There are 3 ways to turn a row about zero (a turn may also mirror it). The second row of each pair is the first, turned, with some noise. The first 21 pairs use one turn. New pairs use 2 turns, one after the other, and a turn may come again.
In the rows, zero is written as 128.
Some pairs, each with its turns in order after it:
[117 115 112 130 124 159]
[121 139 108 101 144 133]
kipi

[ 89 128 125 120 135 128]
[116 112 113 133 101 113]
nenis

[191 111 118 117 125  73]
[176 187 131 111 160 131]
nenis

[114 122 205 118 138 135]
[ 70 160 123 165 114 142]
nenis

[100 206 126 139 103  96]
[185  58 138 122 150 158]
fozo

[116 147 115 133 114 144]
[145 132 107 111 119 126]
kipi

[173 121 127 110 125 131]
[103 146 121 160 154 129]
fozo

[192 118 126 115 135 147]
[ 97 157 117 165 170 128]
fozo

[115 116 182 116  95 117]
[163 122 153 126 156  77]
kipi

[119 141 134 132  96 149]
[118 114 143 105 128 158]
fozo

[206 132 119 137 206 153]
[ 46 130  74 199 119 154]
kipi

[ 71 105 124 133 132 103]
[152 144 165 105 152 155]
kipi

[ 50 125 132 123 139 183]
[107 112 178  96  68 125]
fozo

[186 121 177  99 116 111]
[ 87 118  84 137 190 119]
fozo

[127 122 132 121 147 135]
[133 132 124 148 132 132]
nenis

[117 127 164 134 176  89]
[110 154  89 162 146 108]
nenis

[ 91 144 149 123 109  96]
[145  87 108  94 113 133]
fozo

[108 151 136 206 117  66]
[152 168 197 133  64 122]
kipi

[135 187 118 101 118  97]
[132 141 150 112 133  63]
nenis

[148 125 133 110 112 117]
[125 106 132 129 131 115]
kipi

[141 108 113 122 151 128]
[154 128 113 142 127 138]
nenis

New pairs. What belongs after each?
[116 144 133 120 122 166]
[142 151 131 126 162 111]
fozo kipi

[170 135 161 114  83 132]
[120 130 175 144  82  98]
fozo fozo

[125 133 116  64 113 152]
[143 115 143 126 123  59]
nenis kipi

[126  91 120 107 164 156]
[ 97 152 117 104 110  91]
nenis kipi

[142 136 182 150 134  82]
[136 142 100 178 115  97]
fozo fozo

[138 148 163 136  92 105]
[115 113 167 139 116  95]
kipi kipi

[ 82 120 171 138 140 149]
[149  86 150 118 173 121]
fozo kipi

[144 148 165 128 132 106]
[158 134  99 159 129 134]
fozo nenis

[130 176 101 136 108 157]
[117 126 167 143 173 121]
nenis kipi

[144  91 171 101  50 108]
[208  97  68 137 125 110]
nenis kipi

[103 174 152 124 145 172]
[ 96 128  66 113 116 149]
nenis nenis

[120 148 137  87  50 170]
[ 69  55 146 127 114 155]
kipi kipi

[113 139 133 137  50 120]
[114  54 156 131 136 107]
kipi kipi

[135 134  84 149  86 103]
[101 153 173 152 161 144]
fozo fozo

[ 83 130 110 129 121 189]
[ 97 167 103  84  99 148]
nenis fozo

[131 123 115 154 148 125]
[125 104 145 120 128 143]
kipi fozo

[128 167 171 116 109 130]
[ 84 120 159 138  90 115]
kipi kipi

[ 95  50 136 121 107 114]
[170  75 100  87 103 130]
fozo kipi

[132 144  66 135 137 137]
[118 170  90 138 144  98]
nenis fozo

[166 109 126  74 112 127]
[ 98 136 159 100 167 157]
kipi kipi

[134 123 134 112  82 153]
[106  98 142 146  98 135]
fozo nenis

[150 113 119 132  59 184]
[158 107  77 180  94 139]
kipi fozo

[167 155 121 132 146 116]
[122 149 109 157 161 115]
nenis nenis

[117  96 192 187 104 143]
[152 164 155 167  67  79]
fozo nenis

[146 140 101 113 160 154]
[ 92 126 101 123 153 135]
fozo nenis

[144 123 127 159  50 118]
[158  79  97 145 186 149]
nenis kipi

[135 102 123 105 116  50]
[202  93 138 100 150 119]
fozo nenis

[157 108 127 152 109  91]
[161 109 152 147 148  98]
fozo nenis

[182 140 117  73  87 148]
[151 146 204 103  96 118]
fozo fozo

[125 114 133  50  77  96]
[146 178 164 126  66 175]
fozo fozo

[125 132 157  93 158 138]
[153 132 100 105  93 127]
fozo fozo

[129 205  81 144 117  96]
[ 97 198 140 123 180 102]
fozo fozo

